The first 8 rows are patterns. Each new row is the sum of 2 different patterns, raised or lowered, with some noise. Before adding, each is slid sideways (what falls off one end comes back at the other), maybe read backwards, and multiplied by a number that may be negative. Names go in the order of the patterns.
Known rows, each followed by the names of its patterns:
[-0.41  0.98 -0.18  0.56 -1.72 -0.29  3.51 -0.76  2.24  1.37  1.90  0.45
 -0.22  1.64 -1.65  1.36 -0.52 -1.05 -1.09  1.26 -0.63  2.13  0.74 -1.29
  1.98 -0.48 -1.70 -0.65  0.37 -0.03 -1.60 -0.90 -1.20  0.43 -0.99  0.39
 -1.18]
(1)
[-0.93 -0.22  1.85  0.54  0.01  0.00 -0.02  0.18 -1.09 -1.19  0.61 -0.59
  1.32 -1.36  3.04  0.27 -1.28 -1.79  2.56  1.60  1.39  2.01 -0.79  2.68
  1.74 -0.74  0.64 -0.14  2.09 -0.31 -0.16  0.04 -0.29  0.87 -0.77  0.68
 -2.44]
(3)
[-0.14  0.66  1.32  1.41 -1.32 -0.51 -0.62  1.10 -0.41  1.50 -2.42 -0.66
 -0.05 -0.47 -0.66 -0.32  0.33 -0.56  0.43  1.32  2.46  0.32  1.73 -1.40
 -0.95 -0.36  0.25  0.88 -1.29 -0.20  1.61  0.00 -1.02 -1.57 -1.22  1.19
  0.59]
(5)
[-0.09  2.56  0.84  0.01 -1.67  0.66 -1.23 -0.21 -0.46 -1.97  0.81  0.52
 -1.96 -2.25 -2.03  2.35 -0.61  0.27 -0.82 -2.68 -1.67 -1.36  0.25  2.07
 -0.03 -0.24 -3.90  0.05  0.34  0.17 -1.13  2.46 -1.08 -0.56 -1.68 -0.62
 -0.07]
(6)
[-1.31  0.43 -0.21  0.25 -0.97 -0.46 -1.68 -0.58 -0.52 -0.08  0.74  1.25
  1.13  0.07  1.43 -1.62  0.92 -1.45 -2.32  0.68 -1.01 -1.34  0.86  2.94
  1.40  1.74 -1.68  0.32  1.85 -0.71  0.98 -0.63  2.00  0.79 -0.73  0.92
 -1.75]
(0)
[-2.23 -2.79  2.56 -1.83 -0.12 -0.69  3.09  0.03  0.29 -0.32  0.68  0.33
 -0.83  0.57  2.00 -1.85 -0.05  2.03 -0.53  0.28 -2.67 -3.32 -0.92  0.43
  0.76  0.01  1.44 -1.09  0.01 -1.20 -0.83 -1.07 -0.70  0.31  1.06  0.37
 -1.39]
(4)
[ 0.26  2.10 -1.27  0.22  2.36  1.33  0.44 -2.07 -0.98 -2.43 -1.03 -0.21
 -0.13  1.23 -3.42  0.00  2.64 -2.27  1.41  0.57 -0.21 -1.10 -1.48 -2.12
  1.41  1.40  1.87 -0.73  1.59 -2.06 -0.17 -2.34  2.50  1.56 -0.91 -0.34
  0.35]
(7)
[ 0.74 -1.27  1.39 -2.02 -1.38 -1.69 -0.69  0.60  0.54  3.25 -0.91  1.32
  0.87 -0.24 -0.83  1.50  1.04  1.72 -1.04 -2.16  1.69 -2.08  2.18 -1.02
  0.40  0.59 -2.54  0.96  0.52  1.53  2.80  3.71  0.38 -2.27  0.08 -2.26
 -0.31]
(2)

New rows. What belongs after each?
[ 1.67  2.87  3.51  1.39  1.61  1.25  0.44  0.12  2.56  3.53  2.16  1.64
  2.00  1.29  0.32  2.52  2.48  3.21  2.49  1.97  0.24 -0.83  0.96  2.04
  2.83  3.23 -0.28  1.19  0.79  2.00  1.94 -0.11  2.90  2.17  2.89  3.54
  1.08]
(5) (6)
[ 3.15 -0.36  1.95 -0.18 -0.46  2.78  2.03  1.24  1.57  2.64  0.62  5.73
 -1.01  2.04  3.01  3.75  2.86  1.61  3.56  3.31  1.78  2.03  1.31  2.63
  1.00  1.63  4.19  0.67  1.78 -1.88 -1.54  0.71  2.16  3.13  3.08  4.53
  0.94]
(0) (4)
[ 0.28  0.84  1.65  1.02  1.55 -3.46  1.85  0.85  3.26 -2.40  1.46  4.00
  0.76 -0.27 -1.27 -1.17  3.26  3.27  1.99 -0.32  2.53  1.16  0.44  0.67
  1.54  1.74  1.96  4.27  3.85  0.77  1.24 -2.07  1.48  3.84  1.46  0.29
  2.66]
(3) (4)
[-1.59 -2.46 -2.80 -2.12 -5.32 -6.67 -1.19 -1.76 -2.81 -1.18 -3.68 -0.65
  0.54 -2.83 -2.58  0.33 -1.62 -0.62 -2.67 -1.31 -3.05 -1.20 -2.82 -2.25
 -1.46 -1.59 -4.39 -2.42 -2.32  1.23 -0.56 -2.46 -0.73 -3.03 -0.83 -1.91
 -2.10]
(3) (2)
[ 0.86  0.67  0.18  0.13 -0.61  1.99 -0.61 -0.09 -0.22  0.98  1.43 -0.12
 -0.68 -1.90  0.04 -0.38  0.64  0.82 -0.83 -1.39 -2.85 -0.87  0.72  0.12
 -0.04  3.06 -0.82  0.55 -1.89 -1.72  0.77  2.00  3.07  1.15 -1.38 -0.19
 -2.30]
(5) (6)
[ 1.04  0.61  1.47 -1.28  3.00  1.71  2.69 -0.24  0.54  1.55 -0.54  1.71
  0.53 -0.53  1.49 -0.71  1.15 -1.00  0.60 -0.97  2.26  1.59  1.64  1.42
 -0.84  2.37  0.52  0.41  0.82  4.45  0.80 -0.33 -0.97  0.93  3.29  1.89
  3.80]
(3) (6)
[ 0.56  0.98  0.11  2.42 -0.03 -0.37 -0.39 -1.24  0.09 -2.33  0.38  2.09
  1.69 -2.89 -3.11 -3.20  1.35 -0.97 -1.45 -1.64  3.72 -0.30  0.74 -1.34
  1.08  0.49 -0.56  0.82  1.53 -0.87 -0.30  3.80  0.13  0.62 -3.30 -3.20
 -0.75]
(3) (4)
[-1.81 -4.79 -5.04 -1.52 -2.97  0.07 -2.86 -4.02 -1.74 -1.56 -2.26 -2.06
 -2.61 -2.54  0.12 -2.86  0.87 -0.87 -2.48 -2.20 -0.76 -4.89 -3.81 -1.66
 -2.94  0.33 -1.79 -1.92 -1.25 -1.58 -0.97 -2.40  0.04 -0.93 -3.38 -0.90
 -1.72]
(1) (4)
[-1.76 -3.79  0.65 -2.08 -2.14 -3.32 -3.15 -2.78  0.65 -0.01 -0.18 -3.47
 -1.19 -5.43 -1.50 -1.32  0.77 -1.80 -2.14 -0.28 -2.20 -3.01  0.05 -4.43
 -0.77 -0.29 -3.55 -4.22 -1.98 -1.47 -0.16 -0.24 -0.49 -1.85 -5.16 -2.70
 -2.48]
(6) (7)
[ 1.06  2.22  0.96  2.15 -1.53 -0.56 -0.06  2.26 -0.92  2.52 -1.42  0.54
  1.68  1.17  1.66 -0.17  3.09 -0.18 -0.36  1.96  1.91  1.23  1.24 -1.13
 -0.19 -0.49  0.84  0.21 -1.01 -0.77  1.53  0.76 -0.61 -1.93 -0.57  2.54
  0.05]
(1) (5)
[ 0.85  1.46  0.06 -1.71  0.75 -0.53 -2.77 -3.26  1.88 -4.16 -1.22 -1.67
  0.49  1.12  0.14 -1.02 -2.01 -1.93 -2.76 -0.94 -2.07  0.63 -0.89  0.34
 -1.27 -2.98 -2.40 -3.31 -0.02  0.54  0.37  0.05 -2.79  2.23 -0.24 -2.97
  1.11]
(0) (4)
[-1.30 -4.76 -1.23  0.93  1.12 -1.64 -2.99 -0.27 -4.91 -2.09 -2.54 -4.42
  1.27 -2.24 -0.30 -5.59 -1.46 -1.30 -0.33 -1.01 -1.64 -0.85 -1.00 -0.66
 -2.26  0.72 -1.68 -2.49 -1.99 -2.24 -0.90 -3.64  0.01 -3.32 -0.86 -1.77
 -3.10]
(3) (2)
[ 3.06  0.60  2.18  0.78  0.38  2.19  2.33  2.67  1.26  2.61  3.94  1.68
  2.14  1.36  1.98  3.49  1.08  0.11  0.74  4.45  0.16  1.97  0.00  0.50
  1.61  0.44  3.31  2.09  1.48  0.67  2.11  2.56  0.41  0.12 -1.03  1.29
 -1.39]
(3) (5)
[ 2.12  0.03  2.01 -0.53  4.35  1.26  1.77  1.44 -0.24 -0.18 -0.53  2.87
  1.24 -0.43 -0.15  2.48 -0.87 -0.06 -1.92 -2.67 -0.38  0.74  1.22  1.55
  1.47 -1.18 -1.32 -0.10 -0.94 -0.28 -0.55  0.81  1.19  0.33  0.48 -1.50
 -1.73]
(3) (4)
[ 0.02 -1.62 -0.48 -0.11  1.49  4.51  3.67  1.91  0.12 -0.39  0.14  2.34
  0.33  0.18  2.93  0.12 -2.68 -1.21 -0.47  0.41 -2.66  2.96  0.35  2.14
 -0.86  1.25  3.85  0.40  2.01  0.47 -0.76  0.35  0.39  2.06  1.70 -0.10
  0.46]
(4) (2)
[ 0.73 -2.00  0.06 -4.32  0.59  1.15  0.57 -2.12  2.95 -2.35 -0.32 -1.97
 -2.51 -1.32 -2.01  2.56 -2.53  0.00  0.02  0.10 -0.98 -1.20 -0.42 -0.70
  0.14  1.18 -1.99 -0.95 -1.12  3.10 -0.77 -0.05 -0.40 -0.97 -1.10 -2.80
  0.95]
(1) (6)
[ 3.14  3.32  5.41 -0.11  1.89  4.65 -1.60  4.83  4.28  3.57  0.63  0.24
  1.82  3.34  3.37  4.76  0.94  4.86  0.50  1.09 -1.61  4.33  3.38  1.68
  3.08  2.87  3.26  1.98  1.83  1.85  3.60  3.39  5.46  0.55  1.33 -1.49
  1.31]
(6) (7)
[-0.44 -4.59 -2.42 -2.97 -1.31  0.71  0.74  1.79 -4.87  0.57 -2.53 -1.10
 -1.51 -1.67  0.05 -1.99 -5.71 -4.70 -2.77 -2.65 -4.11  1.73 -2.43 -3.58
 -0.59 -4.01  1.53 -1.41  0.76 -0.87 -3.87 -3.07 -4.23 -0.22 -1.42 -1.62
 -2.77]
(4) (2)
[ 0.50  1.21 -0.41 -0.62  1.44 -0.38  2.13  2.21  0.53  1.71 -0.57 -0.50
 -1.96 -1.50  1.96  0.69  3.73 -0.76  0.69  2.38 -1.02  1.48  0.61  0.25
 -0.40 -1.04 -3.12  2.99  1.40  3.10 -0.41  1.40 -2.02  1.55  0.00  3.01
  1.77]
(5) (7)
[-1.11  0.71  0.24  0.40 -0.21  0.53  0.93 -0.12 -0.28 -4.39  0.80 -0.97
  2.54 -3.16 -1.31 -1.13 -3.99  0.99 -2.13 -0.48  2.40  2.12 -0.06 -3.72
 -0.13 -2.31 -0.93  0.17 -2.07  1.29 -2.59  0.25 -1.15 -0.93 -1.45 -0.40
  2.17]
(3) (2)
[ 1.34  2.15  1.68  0.52  0.47  1.96 -0.97  3.86  2.19  1.01  2.23  2.83
  0.65  1.12  2.51  1.00  3.16  0.84  2.36  4.59  1.73  3.81  2.11  4.34
  1.56 -1.34  0.14  0.87  2.66  1.91  0.82  2.76  0.08  2.12 -0.17  0.45
 -0.50]
(1) (4)
[-0.06  1.66  3.55  2.02  1.70  3.61  0.74 -0.10 -0.52  1.08  2.26 -2.62
  1.78  1.30  2.95  0.25  2.23  0.99  4.43  1.09  2.27 -0.02  2.50  0.54
  0.73  1.03  3.08  3.20  1.26  1.43  0.37  0.04  3.89  1.49  3.53  4.06
  0.60]
(4) (7)
[-3.79 -4.36 -2.44  0.66  0.62  1.24 -0.67 -1.03 -4.42  1.78 -3.81 -1.38
  1.93  0.51 -1.07 -1.05 -2.05  0.89  0.99  1.91  0.46 -1.75 -3.46 -0.96
 -1.90 -1.71  0.13  0.09 -1.10 -0.85 -1.16 -3.15  1.35 -0.10  0.49 -1.39
 -0.49]
(6) (7)
[ 0.79 -1.84 -0.62  1.82 -3.36 -4.15 -0.52 -2.22  1.72 -2.10 -1.43  0.67
 -0.84  0.90 -2.52 -0.20  0.04  1.10  2.64  1.44 -1.80 -0.25 -0.26  0.94
  0.73  1.35  1.77  1.39 -0.44 -0.07 -2.07  0.12 -2.68 -1.36  2.63  0.73
 -0.97]
(3) (0)
[-0.34 -0.24  0.40  1.14 -0.12  2.08  0.70  0.00  2.54 -0.62 -0.24 -1.78
 -0.83 -1.35  1.93  0.54  0.64  2.41  0.50  2.01 -0.94  2.27 -0.42 -1.16
  0.80  0.97  1.15 -0.80 -2.04 -1.01  1.16 -0.83 -0.38 -0.50  1.19  0.50
  0.54]
(1) (4)
[ 0.62  2.82 -1.29 -0.92 -0.88  3.64  0.37 -1.08 -1.76  2.64 -3.19 -1.19
 -2.03  0.81  2.22  2.59  0.00 -0.69 -0.74 -1.79 -0.07 -1.71  3.58 -0.31
  1.24  1.28 -0.38 -5.59 -2.53  0.75  1.60  2.69 -0.74 -2.76  0.54  0.49
 -0.02]
(6) (4)
[-1.19 -4.78 -1.61 -2.06  0.54  2.53 -3.39 -3.09 -2.41 -0.12  1.28 -3.65
 -1.21  0.42 -1.39  0.14 -3.74 -1.63 -1.72  0.88 -1.26 -0.99 -0.69 -4.71
 -1.06 -0.34 -0.14 -0.85 -0.04 -0.50 -1.59 -5.21 -2.43  0.29  2.18  0.86
 -2.57]
(6) (7)
[ 2.19 -0.60 -3.59 -3.79 -1.36  0.31 -1.00  3.98 -1.26 -1.78 -0.11 -0.87
  2.66 -2.38  1.70  1.10 -1.87 -0.08 -1.86  1.35  1.45  1.43 -0.67  0.97
 -2.73 -1.36 -0.33  0.21  3.62  0.57  2.34 -0.64  1.45 -3.08  0.56  2.01
  1.92]
(6) (2)
[-0.52 -0.66 -1.37 -1.40 -1.86 -3.00 -4.61 -2.59 -0.86 -0.93 -1.02 -2.02
 -1.44  0.23 -2.60 -0.99 -0.46 -4.58 -4.15 -3.75 -2.86 -2.01 -4.50 -2.93
 -3.01 -3.95 -2.79 -5.60 -0.90 -0.03 -2.77 -3.05  0.35 -3.46 -1.16 -2.38
 -0.07]
(3) (0)
[ 0.54  5.82  2.60 -0.14  1.69  5.03  5.08  3.75  2.74  0.65  4.72  1.56
  0.52  3.08  0.89  4.60  1.73  2.92  3.08  2.33  2.58  1.31  2.06 -0.93
  0.83  1.36  3.60  2.33  2.48  1.45  0.79  2.87  0.76  1.53  3.89  1.05
  3.78]
(3) (0)
[-1.14 -0.39 -1.83  0.58 -2.04 -1.76 -1.17  0.58 -1.09 -1.24 -0.71 -0.26
 -0.26 -2.50 -2.26 -2.56 -1.59  0.19 -1.05 -0.81 -1.13 -0.19 -0.51 -0.90
 -0.51 -0.45 -2.12 -0.99 -1.34 -1.27 -1.99  0.71 -3.24 -2.53 -2.36 -2.52
 -0.41]
(3) (5)
[-1.39  1.75  1.42 -2.27  3.42 -1.34 -0.25 -2.07 -2.97 -2.41 -2.50  0.86
 -1.44  0.92 -0.82 -1.71 -0.87 -2.28 -0.62  3.42  3.08  0.21  0.40 -0.74
 -4.12  0.03 -1.09 -1.16  0.09 -2.79  1.87 -3.85 -2.50 -1.07 -0.30  1.52
 -0.77]
(0) (2)
[-0.70  0.53  0.92  2.43  2.52 -0.28  1.78  0.13  2.98  1.22  3.17  1.52
  2.05  1.01  2.25  1.39 -0.03  0.05  0.81  3.51  3.09 -2.41  2.41 -1.47
  0.27 -0.55  0.95  1.52 -2.07  2.74 -0.50  2.24  0.87  0.41  0.70  0.41
 -1.68]
(1) (3)
[-2.51 -4.74 -4.30 -5.60 -0.37  2.71 -1.50  0.05 -2.32 -2.70 -1.68 -2.74
 -0.24  0.24  0.48 -0.52 -2.04 -2.65 -5.90 -1.14 -2.11 -1.37  0.22 -2.96
 -2.40 -2.98 -3.07 -2.88  0.03 -3.57  0.35 -4.47 -1.18 -1.67 -2.85 -0.77
 -1.45]
(4) (2)
[ 0.71  4.51  2.76 -0.01  3.20  1.26  4.18  0.48  1.89  3.41  0.52  1.82
 -0.69  1.92  1.55  2.19  1.78  5.20  3.77  1.60  3.66  1.15  2.11  0.45
  0.51  2.03  2.03  3.34  1.51  5.65  2.82  2.05  0.72  4.00  2.92  4.28
  4.85]
(3) (0)
[ 1.32  0.18  1.61  0.10 -0.70  1.73 -2.01 -3.22  0.69 -1.39 -1.77 -1.01
 -1.84 -1.55 -0.37 -0.62 -1.49  1.42 -0.18  0.87 -0.66 -0.34 -3.00 -1.07
 -1.34 -5.18  0.40 -0.24 -2.22  0.50  1.59  1.27  1.96 -2.30  0.36  1.14
 -0.37]
(1) (0)
[-4.51 -2.99 -3.83 -3.25  1.19 -2.84 -3.30 -2.54 -4.93  0.55 -3.04 -0.48
 -0.66 -2.76 -2.18 -4.41 -1.90 -2.65 -2.27 -3.63  0.03 -6.87 -3.19 -2.84
 -2.11 -1.32 -1.31 -0.33 -3.86 -0.75 -1.94 -0.01 -0.04 -0.85 -1.39 -3.31
 -5.67]
(5) (2)
[ 2.81  2.81  0.81 -0.23  2.14  0.33  1.48  0.23  1.60  2.39  3.31  0.00
  0.45 -2.54  0.53  0.73  2.17  3.42  2.29 -1.54  1.17  0.69  0.47  1.72
  2.50 -0.98  3.05  1.05  0.50  1.41  1.06 -0.09  2.10 -2.23 -1.07 -1.20
  1.84]
(4) (7)
[-0.50 -0.02 -0.90 -0.30 -0.78 -1.30  0.36 -0.33 -1.35 -3.69 -2.32 -4.34
  3.05 -0.98 -0.33 -0.95  0.97  1.10  0.11 -2.02  0.12  0.77  0.37  1.20
 -0.06 -2.42 -0.39  0.49 -2.11 -1.49 -1.12 -2.20 -0.37 -1.03  0.73 -2.01
  3.28]
(5) (4)
